The groups are shells around one centre, one inside the other: the same stretched ball of 7 dimensions in 8 sizes.
In the rows, 128 means zero.
Known rows, each followed by its group:
[ 78 112 163 142 100 142 128 166 174  97 121  92 100 185 149 143  93 139
 130 149  85 151 145]
Z598
[122 120 150 138 157 141 141 148 155 112 135 100 135 136 110 124 123 133
 126 149 100 118 135]
Z466
[139 131 119 113 120 104 143 125  98 125 121 161 135 111 147 119 112 104
 132  97 143 118 129]
Z171
[122 126 126 129 131 153 113 119 146 142 136 112 111 143 111 137 145 140
 130 132 132 134 128]
Z181
[133 137 112 112  93  94 139 108  94 135 117 177 121 126 174 125 103  92
 137  86 158 136 138]
Z598
[ 93 119 130 112  64 125 113 156 116 114 104 132  96 152 159 143 105 137
 125 104 127 146 122]
Z466
[155 140 136 137 194 139 165 106 154 137 150 132 143 129 118  88 121 111
 146 126 131 124 161]
Z72
[ 68 110 157 127  67 122 125 173 136  86 107 113 112 168 169 150  83 128
 122 135  93 143 126]
Z598
[160 142 142 144 187 117 166 116 138 134 141 117 153 111 107 100 132 113
 128 148 129 118 156]
Z181
[152 129 111 115 149 128 126 110 104 141 136 144 144  95 106 128 150 117
 127 114 147 101 111]
Z346
[106 124 165 142 150 121 167 144 152  93 134 120 152 149 152 110  83 103
 135 147  94 125 151]
Z598
[125 132 130 123 115 115 142 130 122 125 121 143 119 137 152 117 106 115
 134 108 135 138 144]
Z171
[149 132 116 122 166 154 123 107 129 150 143 123 135 110  91 119 160 135
 130 124 144 113 120]
Z360
[124 132 131 128 104 107 134 127 116 128 118 134 122 132 146 134 117 114
 124 125 136 136 137]
Z346
[ 93 120 133 125  84 121 121 119 129 116 127 146 118 160 171 154  99 100
 136 120 124 138 127]
Z360
[174 140 107 128 166 124 132  92 123 162 142 140 130 103 100 123 159 116
 132 118 157 116 136]
Z72
[ 96 113 118 100  58 116 108 150  93 110 105 155 109 134 163 152 105 123
 126  89 132 127 102]
Z466
[157 138 125 128 173 124 147 106 114 140 141 133 160  96 105 111 145 111
 126 133 142 105 129]
Z171
[177 148 125 129 183 113 163 117 112 146 131 130 150  89 101  88 143 122
 125 124 151 115 149]
Z466
[144 141 151 145 182 134 159 133 146 131 135  92 147 120  97  96 138 136
 120 160 122 127 154]
Z56
[114 123 122 120 102 128 117 116 124 129 129 144 118 141 147 147 120 112
 134 114 134 129 122]
Z171
[ 89 119 129 117  76 136 107 128 120 122 120 133 113 153 154 152 117 123
 128 120 131 139 114]
Z56
[123 124 118 123 123 152 100 112 130 146 136 116 119 129 104 151 159 137
 124 134 138 123 110]
Z360
[119 127 133 127 128 151 118 138 140 135 126 101 113 138 108 128 143 152
 123 135 128 136 128]
Z181
[ 61 107 159 136  71 131 119 153 158  90 122 114 109 188 174 165  82 115
 131 145  87 146 130]
Z72
[158 140 118 123 173 138 141 101 116 150 142 134 149 100 101 104 152 121
 130 123 152 112 129]
Z56
[153 133 107 113 139 135 121 116 113 151 129 138 119 108 106 122 151 135
 129 103 154 120 123]
Z181
[ 70 116 151 133  61 130 108 153 138 107 111 100 105 171 154 165 110 135
 116 151 108 151 123]
Z72
[156 137 120 124 151 115 138 112 103 142 131 134 148  94 108 121 149 116
 120 128 148 110 125]
Z346
[133 121 149 137 180 139 147 139 145 111 143 105 160 114  97 121 132 123
 124 155 101  98 125]
Z72
[110 122 105 111  42 110  95 128 110 139 105 153  72 154 165 169 118 126
 130  88 150 153 124]
Z598
[159 142 140 140 193 123 166 107 133 135 146 124 164 106 108  96 134 107
 130 145 133 112 150]
Z346
[123 117 117 112 100 119 116 135 109 121 121 150 119 123 138 148 121 118
 129 101 130 115 111]
Z181
[160 135  95 104 122 120 112 112  80 157 121 147 127  83 102 132 166 131
 118  99 170 110 105]
Z56
[ 87 118 141 125  74 117 130 143 135 105 115 141 105 170 181 142  82 111
 137 112 115 149 139]
Z466
[130 130 124 122  95  99 127 133 103 129 112 136 119 121 141 143 125 118
 119 119 140 130 129]
Z360
[135 132 152 150 180 130 157 115 158 123 149 109 154 133 115 118 124 107
 131 163 110 119 150]
Z466
[117 127 132 113 106 120 135 155 104 115 109 129 126 121 137 116 114 135
 120 111 131 129 125]
Z72
[107 128 129 126  80 122 113 134 125 133 113 119  98 151 145 148 125 133
 122 126 136 151 133]
Z181
[108 115 128 113  95 120 119 146 106 110 117 138 129 123 140 146 116 122
 122 114 122 115 107]
Z171
[135 131 106 103  83  86 133 114  74 129 112 188 128 110 173 134 105  89
 133  78 160 122 121]
Z598
[151 135 146 148 201 125 171 100 158 125 159 133 163 127 124 106 114  88
 144 147 115 110 157]
Z72
[143 134 128 129 158 128 151 110 140 133 141 146 132 133 136 108 114 106
 144 113 133 126 150]
Z181
[138 131 158 153 188 131 164 132 170 117 146  99 146 137 110 109 118 118
 132 162 100 122 160]
Z56
[172 141 118 126 169 125 143 123 122 151 130 123 128  99  93 104 152 137
 125 119 148 120 142]
Z466
[ 82 115 119 100  34 120  97 149  92 115  99 148  97 146 170 159 107 130
 122  93 138 141 102]
Z56
[107 122 116 109  59 102 108 130  83 123 108 152 120 123 158 161 121 111
 117 108 145 126 104]
Z360
[128 127 130 132 134 143 111 125 132 140 132  98 127 122  94 147 161 142
 115 153 129 121 117]
Z56
[150 139 130 137 171 137 133 105 127 149 143 106 151 105  88 123 165 127
 118 156 141 115 129]
Z72
[136 123 138 132 166 131 145 125 139 118 143 128 150 120 116 123 123 111
 133 135 114 105 130]
Z346
[133 123 126 125 149 151 117 130 137 136 136 108 127 120  92 133 153 144
 124 135 126 115 117]
Z346
[138 138 142 136 154 104 168 112 127 120 136 146 153 127 151 106 100  88
 137 129 129 124 155]
Z360
[152 136 115 120 135 126 124 126 110 149 122 123 120 105 102 123 154 140
 119 118 151 124 127]
Z171
[126 129 123 116  93  97 128 129  87 124 113 147 136 110 146 142 122 108
 117 116 143 120 117]
Z360
[115 125 142 131 137 129 146 126 141 114 135 134 137 144 146 120 103 107
 138 128 116 126 140]
Z171
[112 126 138 131 121 149 120 142 147 130 124  97 107 149 116 129 134 151
 124 138 122 143 135]
Z181
[149 142 163 159 231 146 179 108 172 128 162  93 175 125  94  85 132 112
 133 179 109 115 164]
Z598
[134 140 145 150 154 129 152 112 166 138 139 112 118 157 133 114 118 118
 138 146 125 150 171]
Z360
[116 123 150 134 141 126 150 146 143 106 130 119 137 139 135 119 104 118
 130 137 105 123 140]
Z346
[108 126 150 132 135 125 154 132 137 106 132 131 145 144 153 114  95 105
 135 133 112 128 141]
Z56
[173 144 123 127 189 118 167 105 120 142 141 148 153  99 116  85 129 106
 138 112 148 113 151]
Z466
[136 127 132 136 155 140 127 117 143 136 141 111 134 126 103 136 146 126
 126 146 124 117 129]
Z171
[135 129 114 115 101 108 129 127 112 133 117 157 106 130 151 132 113 115
 135  91 144 134 136]
Z346
[ 86 113 153 126  96 122 126 159 118  93 117 111 143 135 141 149 109 122
 113 149 101 118 109]
Z598

New rows, each followed by its group:
[143 121 113 113 144 144 114 129 115 137 132 127 131 102  92 134 156 139
 123 116 135 102 104]
Z360
[158 132 121 123 168 135 130 124 113 143 134 114 147  88  80 120 165 138
 116 135 140 102 116]
Z181
[ 97 118 107  98  37 119  93 141  92 127 100 156  86 143 165 159 115 132
 126  80 149 143 105]
Z56
[103 115 117 104  74 127  97 143  91 121 111 135 120 118 132 159 135 134
 115 111 136 117  90]
Z346
[193 151 120 143 215 135 157  93 148 169 151 117 136 103  78  91 164 128
 135 135 152 122 164]
Z598
[100 126 130 120  77 125 112 134 114 127 113 125 110 144 147 148 123 130
 120 125 136 143 121]
Z346
[151 132 136 136 180 137 140 125 133 135 141 103 152 103  84 117 155 132
 119 153 125 106 128]
Z346
[ 86 117 137 120  98 146 110 129 123 115 129 121 134 143 139 149 124 123
 123 137 120 124 104]
Z598
[159 143 142 144 201 140 155 117 142 143 145  94 157 104  79  97 157 134
 120 162 131 115 146]
Z466
[128 136 126 128 125 129 136 108 136 140 132 140 115 147 146 120 118 114
 140 115 143 144 149]
Z360
[184 139 114 127 204 138 141 106 120 157 147 121 154  78  66 105 174 132
 124 131 148  95 126]
Z360
[113 122 121 120 107 145 108 121 132 136 129 128 109 144 129 145 134 132
 131 118 135 133 120]
Z346
[130 130 137 133 131 131 131 145 140 131 121 102 112 134 112 124 134 146
 121 136 124 137 141]
Z181
[135 132 128 135 134 130 128 114 144 142 134 121 114 140 123 134 135 124
 132 132 134 136 143]
Z171
[113 121 116 114  77 127 104 138 119 133 112 135  90 144 142 151 126 137
 128 102 138 141 121]
Z171
[140 121  99 102 114 126 106 114  88 139 127 158 132  96 117 148 149 118
 126  96 152 100  93]
Z72
[134 132 109 111  90 110 110 126  83 143 110 137 120 104 123 146 149 130
 112 113 158 125 110]
Z56
[ 70 109 143 122  54 115 122 147 137  93 115 149 102 181 197 160  68 102
 140 109 104 146 130]
Z598
[ 93 123 149 132  82 108 133 148 127 106 112 120 118 154 162 145  98 116
 121 138 114 144 137]
Z360
[105 123 139 135 113 142 124 129 160 125 131 118 101 169 144 139 112 127
 138 130 116 148 144]
Z346
[137 122  99 104  90 115 101 125  85 139 116 152 116 102 123 157 147 125
 120  96 153 111  98]
Z360
[153 134 120 116 156 122 139 121  96 135 130 136 156  86 104 113 146 121
 120 120 146 102 116]
Z171
[152 139 141 144 180 129 163 118 162 134 143 120 129 138 121  99 118 117
 141 134 123 133 169]
Z181
[165 136 114 125 174 133 136 101 123 150 144 137 142 101  98 117 154 118
 132 121 147 108 129]
Z346
[150 132 121 125 144 113 137 115 111 135 132 140 143 104 118 129 137 110
 125 124 140 110 126]
Z346
[161 133 106 107 146 118 134 117  90 141 127 156 142  86 113 114 143 118
 127  95 155 103 116]
Z181
[104 121 125 113  97 142 116 136 125 124 121 134 109 146 143 132 117 134
 132 106 132 136 121]
Z72
[140 131 139 132 172 144 137 132 129 131 136  98 152 105  85 114 154 140
 116 153 125 109 123]
Z346
[143 134 138 129 156 122 149 137 120 126 127 115 146 107 109 109 133 128
 119 137 128 117 135]
Z171
[139 128 138 128 165 136 146 139 133 123 133 115 143 114 105 108 131 132
 126 133 121 113 132]
Z346
[137 124 125 117 134 120 134 139 110 121 124 136 137 107 120 125 127 123
 124 114 128 109 119]
Z346
[160 137 120 131 163 128 133 109 124 150 138 121 137 104  95 124 157 126
 124 134 144 115 132]
Z346
[134 134 144 140 133  97 160 129 136 118 126 135 130 139 153 120  98 100
 133 130 121 135 160]
Z598
[155 130 125 123 171 127 143 121 116 131 138 134 154  96 102 114 141 117
 127 125 133  99 123]
Z171
[136 133 139 143 164 135 140 109 149 136 145 113 140 132 112 126 137 116
 130 152 125 124 143]
Z346
[182 145 123 132 202 116 169 100 124 145 146 145 159  93 107  88 136 103
 137 120 146 107 152]
Z181
[156 138 144 141 206 137 162 117 140 132 149 107 169 102  89  96 144 120
 125 157 123 105 142]
Z346
[143 136 131 129 140 122 141 135 126 136 122 117 122 121 116 113 133 135
 123 127 136 133 144]
Z171
[103 115 137 137 119 141 116 115 158 122 143 124 119 162 139 160 118 110
 138 140 110 128 128]
Z598
[116 129 148 143 138 125 147 119 154 120 138 123 131 155 146 127 105 105
 137 143 114 136 152]
Z346
[118 126 156 146 169 143 147 126 158 116 146  99 153 139 114 122 124 118
 128 166 103 119 139]
Z346
[117 118 109 105  89 119 115 118 102 124 124 171 119 129 159 147 111 103
 138  86 141 119 110]
Z360
[127 133 143 134 132 118 147 139 133 123 122 115 128 133 131 117 118 126
 124 137 124 136 147]
Z171
[123 122 113 115  80 119 100 138 108 137 111 129  97 127 126 160 141 138
 118 112 141 132 113]
Z56
[183 150 126 129 195 108 169 112 104 145 135 132 166  76  96  85 147 114
 122 129 152 105 145]
Z360
[110 131 127 121  71 104 118 132 100 129 107 133 113 134 153 148 121 121
 116 122 143 143 126]
Z72
[135 129 113 118 110 127 109 123 107 145 121 127 116 114 112 145 153 135
 118 120 148 124 114]
Z171
[137 129 164 161 201 142 161 130 184 119 153  84 149 141  97 113 127 123
 130 179  92 120 160]
Z598
[140 130 115 120 132 131 116 110 109 144 132 131 135 108 108 139 154 124
 122 125 147 113 112]
Z346
[152 143 121 132 136 111 141 106 123 150 128 136 121 124 129 121 134 115
 130 122 152 137 151]
Z56
[136 132 131 133 148 146 123 126 139 144 133  98 122 125  93 127 156 147
 120 145 133 128 131]
Z171
[ 95 124 161 154 126 137 141 129 182 114 138 101 113 185 151 138  98 116
 138 160  98 153 162]
Z72
[ 84 114 139 125  74 140 104 152 142 116 115 108  94 167 144 157 116 143
 124 131 113 148 122]
Z171
[145 135  98 106 104 113 120 102  90 151 122 169 117 112 143 131 134 110
 134  84 168 127 122]
Z360
